The first 5 rows are patterns. Each new row is the sum of 2 different patterns, raised or lowered, with some noise. Before adding, each is slid sideways (what falls off one end comes back at the other), maybe read backwards, and multiplied by a number that may be negative. Names go in the order of the patterns.
(in the rows, 128 means zero)
Some rows, each with the names of its patterns after it:
[129 120 105 127 101  99 146 104 161 119 153 101 147 131 132 112 108 139
 127 114 117 111  94 140 133 102 159 138 156 100 156 106 110  96 137 129
 133 155] -> (0)
[162 153 106 160 159 125 158 114 107 129 141 117 151 120  94 111 130 135
  95 123 126 125 131  95 111 137 157 133  97 161 155 146 156 124 122 157
 116 116] -> (3)
[ 97 103 134 126 144 149 144 145 143 142 146 124 151 119 112 155 130 109
 114 122  96 128 148 162 116 131 120 154 137 123 112 128  99 159 131 136
 123 162] -> (1)
[134 100 105 131 115 132 151 117 116 123 133 161 160 145 118 154 134 108
 136 103 109  94 153 134 109 120 104 102 133 143 145 116 149 106  99 159
 159 135] -> (2)
[126 121 152 132 161 133 121 108 142 124 161 104 115 123 112 162  94 125
 106 145 161 150  99 127 147 161 127 139 102  96 107 126 109 129  97 103
 111  98] -> (4)

New rows. What belongs after each?
[154 152 142 125  98 120 160 123 117 155 137 153  96 152  99 105 111 143
 163 173 135 143 124 113 113 139 110 172 119 164 108 171 109 166 111 125
 122 146] -> (0) (1)
[138 145 167 119 177 166 176 154 170 149 155 184 139 139 109 172 156 165
 135 146 149 184 148 120 156 142 144 124 147 103 120 133 144 158 141  85
 123 155] -> (3) (4)
[155 204 116 127 150 147 189 154 155 173 190 161 136 150 149 136 151 177
 114 129 100 108 139 119 125 183 147 117 143 168 122 121 104 111 149 163
 116 141] -> (3) (1)
[114 107 128 100 177 172 135 176 170 172 141 192 137 149 112 158 127 146
 144 140 141 137 132 120  89 181 129 182 146 141 143 165 164 135 103 106
 177 144] -> (0) (4)
[123 163 120 124 155 161 167 186 200 105 156 187 146 160 191 134 127 148
 169 145 190 150 120 136 145 126 149 169 140 155 136  99 161 157 138 115
 108 131] -> (3) (2)
[132 108 112 128 110 136 133 146  95 126 127 142 160 133 123 129 124 140
 131 146 136  78 110 119 127 132 142 128 149 122 129 117 135 126 127  76
 123 129] -> (1) (2)
[155 117 126 123 101 143 125 170 158 138 164 145 176 116 181 119 143  91
 150 136 164 131 123 145 170 151 183 141 126 129 169  81 161 141 160 120
 145 136] -> (0) (1)
[187 195 161 171 192 135 136 173 168 206 175 130 150 192 194 174 193 168
 169 198 173 196 211 215 174 173 185 150 178 174 169 124 193 152 133 185
 137 128] -> (3) (2)
[177 185 180 164 155 105 208 185 183 157 150 175 132 182 125  98 107 173
 162 154 142 133 142 188 178 194 184 162 149 149 144 197 197 136 171 121
 137 125] -> (2) (4)
[161 127 201 151 168 136 154 137 163 147 161 188 136 127 159 132 141 174
 161 114 163 160 166 134 193 114 126 109 167 144 165 196 148 161 160 179
 137 128] -> (0) (2)
[147 173 159 160 154 178 140 126 114 112 133 158 111 102 111 152 150 172
 129 179 123 161 160 110 125 152 162 162 142 104 121 126 145 154 146 144
 165 195] -> (1) (4)
[138 152 177 150 191 177 143 133 150 140 139 164 167 173 116 121 159 126
 157 173 157 158 164 115 144 152 177  96 166 131 181 144 153 156 155 170
 198 154] -> (1) (2)
[ 91  83 127 121 162 171 118 131 158 131 115 180 148 118 149 118 125 187
 119 111 169 120  97  90 157 149 134 142  91 110 163 130 119 114 171 112
 118 138] -> (3) (2)
[103  46  62  83 109 118  90  73  99 111 103 141 101  82 109  35  55  88
 136  46 119  91 107  78 111 103  72 104  92  92 117 130 139  68 128  55
  77  75] -> (0) (2)
[153 121 106 123 167 128 161 144 125  94 112 114 127 156 128 124 132 106
  96 150 112 150 129 154 111 143 160 133  94 135 112 180 108 144 108  88
 190 151] -> (2) (4)
[120 116 143 126  77 115  89  59 134 106  74 100  75  76  81 112 129 108
 145 129  52 139 115 123  70 148 100  98 119  83  53  85  99 121  84  95
  84 130] -> (1) (2)
[166 138 102 112 150 148 165 193 183 128 178 115 179 146 178 155 140 146
 130 150 100 137 158 169 143 172 101 160 175 122 148  87 195 126 180 139
 137 115] -> (0) (4)
[ 93  78 137  85 123  74 106  84 147 135 145 149 121  93 115 140 130  92
 137 101 160  83 132  87  91 122 134 126  92 135 133 151 132 139 103 130
 104  99] -> (0) (4)
[139 137 133 190 127 132 118 154 115 191 192 160 155 150 131 159 154 150
 158 135 156 115 153 138 124 152 176 149 155 149 166 142 127 169 122 181
 131 158] -> (1) (4)
[ 93 142  71  66 149 107 142 113 121 133 159 132 153 101 134  77  81 115
  87  95  80 104  61  81 109 156  99 148 125 137  93 130 129 128  66 137
  82 154] -> (1) (4)
[185 178 188 165 156 186 225 222 171 138 161 198 191 186 206 212 148 183
 217 183 211 158 121 143 172 175 173 161 162 152 201 201 176 146 168 189
 186 165] -> (3) (2)
[142 127 135 151 158 151 188 117 105 150 135 151 111 122 106 142 157 145
  96 124 159 166 161 178  84 116 115 134  95 167 112 131 128 103 114 141
 160 155] -> (1) (4)
[161 128  86 110  44 127  70 126  69 106 147 129  98  91 108  82 126 102
 118  99 115  61  77  84  78 124  65 125  78 104  60 133  82 115 125  86
  71 129] -> (0) (4)
[ 90 138 137 109 137 112  85 130 146  94 143 131 102 111 148 128  80  91
 130 117 129  72  99 134 160 126 115 128 145 132 151  92 140 167 107 114
 139 127] -> (3) (1)
[ 90 104 144 142 138  80 151 107 113 100  98  69  58 133  99  86 100 104
  86 116 131 104  84 117 106  60 160 145 138  97  83  93  89  83 107 122
  98 106] -> (0) (2)
[126  88 160 174  95 113  93 121  99 122 141 111 132 162 142 143 139  98
 119 168 146 121 160 109  87 110 145 156 165  84 105 154 133 144 165 112
 106 102] -> (1) (2)
[118  92 151 124 132 136 123 167 156 175 143 120 119 152 156 165 149 126
 137 141 134 135 184 158 111 142 169 149 174 129 147 138 125 120  98 147
 157 111] -> (3) (2)
[163 122 132 169 142 190 154 135 139 110 145 150 165 115 171 156 151 124
 171 182 178 163 151 108 157 151 169 127 167 119 109 146 113 119 115 163
 154 181] -> (2) (4)
[108  83  81  96  92  99 157 138 157 135 165  92 139 156 138 165 141 116
  77  94  96  90 140 161  73  89  79 131 154 143 125  95 140  95 145 113
  90  92] -> (2) (4)
[109 135 118 103 182 117 171 153 134 155 183 105 158 176 179 116 131 111
  97 132 165  95 125  92 129 108 123 166 127 185 178 205 153 132 115 147
 163 179] -> (2) (4)
[182 191 200 227 218 199 173 224 230 200 170 156 126 248 166 187 177 190
 186 181 182 162 186 213 207 192 196 209 203 155 141 157 144 168 170 207
 150 145] -> (1) (4)
[ 99 127 121 153 140 138 121 133 116 112 166 122 114 159 158 103 144 117
  81 140 103 107 165 153  82 123 136 160 135 157 127 142 156 153 147 148
 141 137] -> (3) (1)
[144  83  84 128 152 110 140 131 115 116 134 146 113 122 136  87 178 137
 167  99 157 124 108 124  98 105  96 112 124 126 111 115 127 118 146 155
 173 103] -> (0) (2)
[ 70 111 112 107  84  78 114  87 101  92 105  72  62  76  53 111  94  59
  44  79  79  89 111 109  91 107 116  97  87  80  69  99 121 107  52 109
  41  52] -> (0) (2)
[130 141  92 136  80 131 106 152 148 172 114 145 151 106 125 113 133 116
 123 130 112 114 118 140  76 149 134 185  95 144  93 123 134 101 105 127
 128 158] -> (0) (1)
[104 110 115  69  72  75 106  64 116  68  77  91  52 108  69 109  75  81
 145 132  79 111 105 116 112  92  59  88  92  73  98 112  63  92  66  50
  89  94] -> (3) (4)
[220 193 167 220 228 166 157 191 159 186 202 181 200 186 128 182 203 204
 180 123 159 187 164 182 156 183 154 139 137 151 200 184 160 161 136 168
 185 174] -> (3) (2)
[ 76  89 161 131  95  98 117  92 118 129 125 129 142  84  63 134 163  91
  96  73  70 116 105  92 142 113  73  88 133 114 115 129  77 146 132  95
 109  99] -> (3) (2)
[100 159 104 121  82 132 125 108  95 103  61 130  76  74 106  89 116 130
 130 111  77 135 120  96 102 108 106  84 115  84  70  89  91  84  63  93
  63 146] -> (0) (4)
[150 161 118 162  99  88 134 135 161 149 165 167 130 162 120 134 131 144
 102 151 128 126 134 117 101 140 156 175 147 124 120 175 112 119  95 152
  83 174] -> (0) (1)
[134 140 137 145 161 119 130 117 126 156 104 138 118 148 119 135  90 122
 109 121 134 108  90 161 149 103 104 124  93  97 106 125 135 115 120 113
 153 161] -> (3) (1)
[152 119 121 151 129 130 123 115 157 147 117 122 133 161 164 103 134 121
 182  89 129  95  91 134 117 108 143 165 114 115 155  81  98 117 134 121
 172 142] -> (0) (3)
[146  52  90 120  94 105  88 110 104 136  68  92  90  96  56  64  93 108
 101 103  84  95 105  78  75 106 131  71 104  65  56  75 140  71  93 106
  88 116] -> (3) (4)
[188 120 139 128 140 143 133 134 118 137 157 158 143 147 155 149 112 100
 111 100 123 120 153 107 105 133 142 147 171 161 148 126 169 176 148 124
 116  85] -> (1) (4)
[ 86 118  97 136 118  83  72 118 103 150  61 111  93 115 118  88  80  65
 119 115 118  77 125 129 137 111  89  68  58 109  81 108 114 100  62  94
  87  76] -> (0) (4)
[137 120 117 118 111 149  73 128 108 128 143 123 110  97 141 121 134 112
 115 106  96 132 104 118  65  88  98  78 140 121 157  98 170  98 100  72
 152 109] -> (0) (4)
[111 178 145 176 126 203 141 161 148 172 163 138 201 194 184 153 150 109
 150 167 171 127 103 160 146 162 149 141 147 180 186 172 139 161 136 142
 152 143] -> (0) (4)
[192 155 172 155 176 158 166 162 161 151 165 193 187 190 167 150 139 185
 157 174 181 126 159 137 165 156 196 145 190 177 142 186 174 165 137 133
 138 141] -> (0) (2)
[100 188 165 161 132 130 149 135 135 145 102 108 192 153 129 121 139 120
 177 183 155 136 144 161 148 170 130 186 127 168 134 136 126 140 146 134
 122 142] -> (0) (4)
[ 98  85  65  86  94 120  74 103 126 140  75 114  89  89  84 105  74  75
  96  99  85  88  80 119  64 143 111 147  76 131  70  95 115  88 112 101
 131  88] -> (0) (4)
[105 126 106 136  97 110 133  66  87  98  85 120 126 125 111 156 129 133
  81 156 110 180  82 128  92  84 148  75 114 104 162 155 141 109  94 122
 128 145] -> (0) (4)
[101 118 148 139 145 161 121 121 138 168 140 123  87 149  95 119  99 171
 101 147 170 127 162 149 140 114 136 143 132 155 148 126  79 179  98 124
 103 176] -> (0) (1)
[156 123 173 123  85  76 143 150  76  68 106  85 150 155 114 133 149  90
 128 164 107 120 126 100 113 137  91 105 138 119 115 159 108 141 127 158
 141  94] -> (3) (4)
[135 130 133 133 113 115 125 123  96 131 132  96  99 155  91 118 151  86
 145 167 146 128 171 116 127 134 157 129 137 141 130 139 152 131 188 123
 126 104] -> (3) (1)
[142 178 132 116 107 151 141 156 139 161 158 128 177  94 134 107 173 140
 126 140 148 131 153 140 150 166 169 159 137 139 158 135 166 131 148 126
 136 144] -> (0) (4)
[132 124 134 100 170 168 130 140 135 122 146 139 134 140 124 142 112 153
 137 100 145 143 120 110 134 152 157 144 139  83 171 134 162  91  89 117
 185 139] -> (1) (4)
[ 87 101 123  74  57 131 112  84  87 102  91 147  85  87 109 103  58 129
  94  39  79  77  86  49  72  76  69  78  63  71 124 146  65  72 115 114
  82 145] -> (3) (1)
[145 163 150 161 142 183 115 190 202 168 212 157 235 150 188 172 149 173
 225 168 139 125 183 141 216 229 162 145 183 165 229 216 184 213 168 157
 159 178] -> (2) (4)
[ 91  90 114  94 130  92 140 158 128 113 116 106 112 165  98  90 137  52
  71  85 141 112 161 100 119 118  94 120  96 112  90 107  99 116 141 113
  99  55] -> (0) (2)
[146 154 181 153 170 144 130 128 112 101 129 137 103 123 113  79 113 164
 163 157 157 129 130 164 163 137 116 112 129 170 126 127 151  88 146 136
 148 131] -> (1) (4)
[157 163 143 155 157 164 160 190 134 153 126 197  97 104 136 106 149 158
 148 166 163 130 100 156 103 148 129 147 174 199 129 145 173 102 145 177
 155 148] -> (0) (3)
[146 126  99 103 129 144 124 141  91 113  80 167 142 112 132  93  95  96
 124  98  96 143 110  73 146 113 142 132  92 105  85 133 121 157  87  71
  87 146] -> (2) (4)
[122 129 107 127 106 110 102 140 110 100  77  59 122 109 127 124 128  96
  91  71 126 138 137 107  92  81 142 118 109  97  95  86  87 115 158 116
 112 124] -> (1) (2)
[134 129 123 122 111 101 126 108 140 117 138 126 175  75 121 126 151 122
 161 118 123 140 123 136 125 170 122 112 159 103  92  95 145  73 148 154
 184  96] -> (0) (1)
[125 112 148 155 138 123 156 131 187 186 124 168 131 141  86 157 105 147
 148 150 103 147 101 167 120 124 154 131 172 150 175 119  82 128 171 117
 123  91] -> (1) (4)
[196 144 194 135 158 170 176 164 171 145  89 127 118 148 123 159 133 147
 118 138 141 159 191 120 150 183 194 148 142 123 166 175 117 104 182 160
 149 207] -> (3) (4)
[115 124 159 194 121 136 111  99 130 148 108 155 127 100 112 134 121 117
 168 127 185 165 139 117 165 125 179 150 145 138 127 199 120 144 130 158
 197 176] -> (3) (4)
[ 99  72 147 130 115 110 107  91  75 113 111  72 119 110 136 116 144 101
 142 126 135 110  93 123  88  73 132  90  88 124 141  62 139 105 132  94
 157  84] -> (0) (1)
[152  62  88  82 126 110  98 124 111 126 144 162  96  97 122  67 112  79
 122  80 108 101 141 100 128 122  56  89 128 120 118 144 138  68 111  66
 101  84] -> (0) (2)
[136 106 106 153 153 138 119 116 125 147 162 176 116 147 139  87 150 135
 162 118 132 131 161 119 136 148 106 124 135 156 161 183 170 114 176 111
 125 122] -> (0) (2)
[184  98 131 141 184 133 164 106 128 142 155 177 112 166 152 139 165 107
 118 115 142 127 137 159 164 174 154 138 166 150 170 192 149 125 160  87
 112 115] -> (0) (4)
[113 124 129 119 153 140 185 120 140 127 160 132 147 101 135 112 131 136
 162 164 115 103 115 139 166 150 126 130 144  90 147 118 153 113 121 121
 117 157] -> (0) (2)
[ 96 131  87 138 146  65 126  92 127  88 161  87  85  71 131 121 103  83
 112 121 137 137 118  74 128  69 101  49 157 102 123 124 122  78  90  86
  68  94] -> (0) (1)
[102 152 160 191 173 144 152 148 158 135 165 131 146 111 138 128 165 182
 111 132 138 161 143 180 159 134 183 150 167 128 165 116 156 182 175 131
 149 123] -> (0) (2)
[160 133  92 139 135  81 135 139 120 112 127 122 143 144  73 128 124 179
 113 130 126 146 175 114 126 156 169 150 136 127 114 148 123 134  78 155
  80 120] -> (0) (3)
[146 124 166 172 147 142 126 115 177 148 175 117 190 119 147 197 180 172
 162 127 111 152 140 149 197 156 158 126 178 160 174 145 162 173 149 158
 172 136] -> (0) (2)
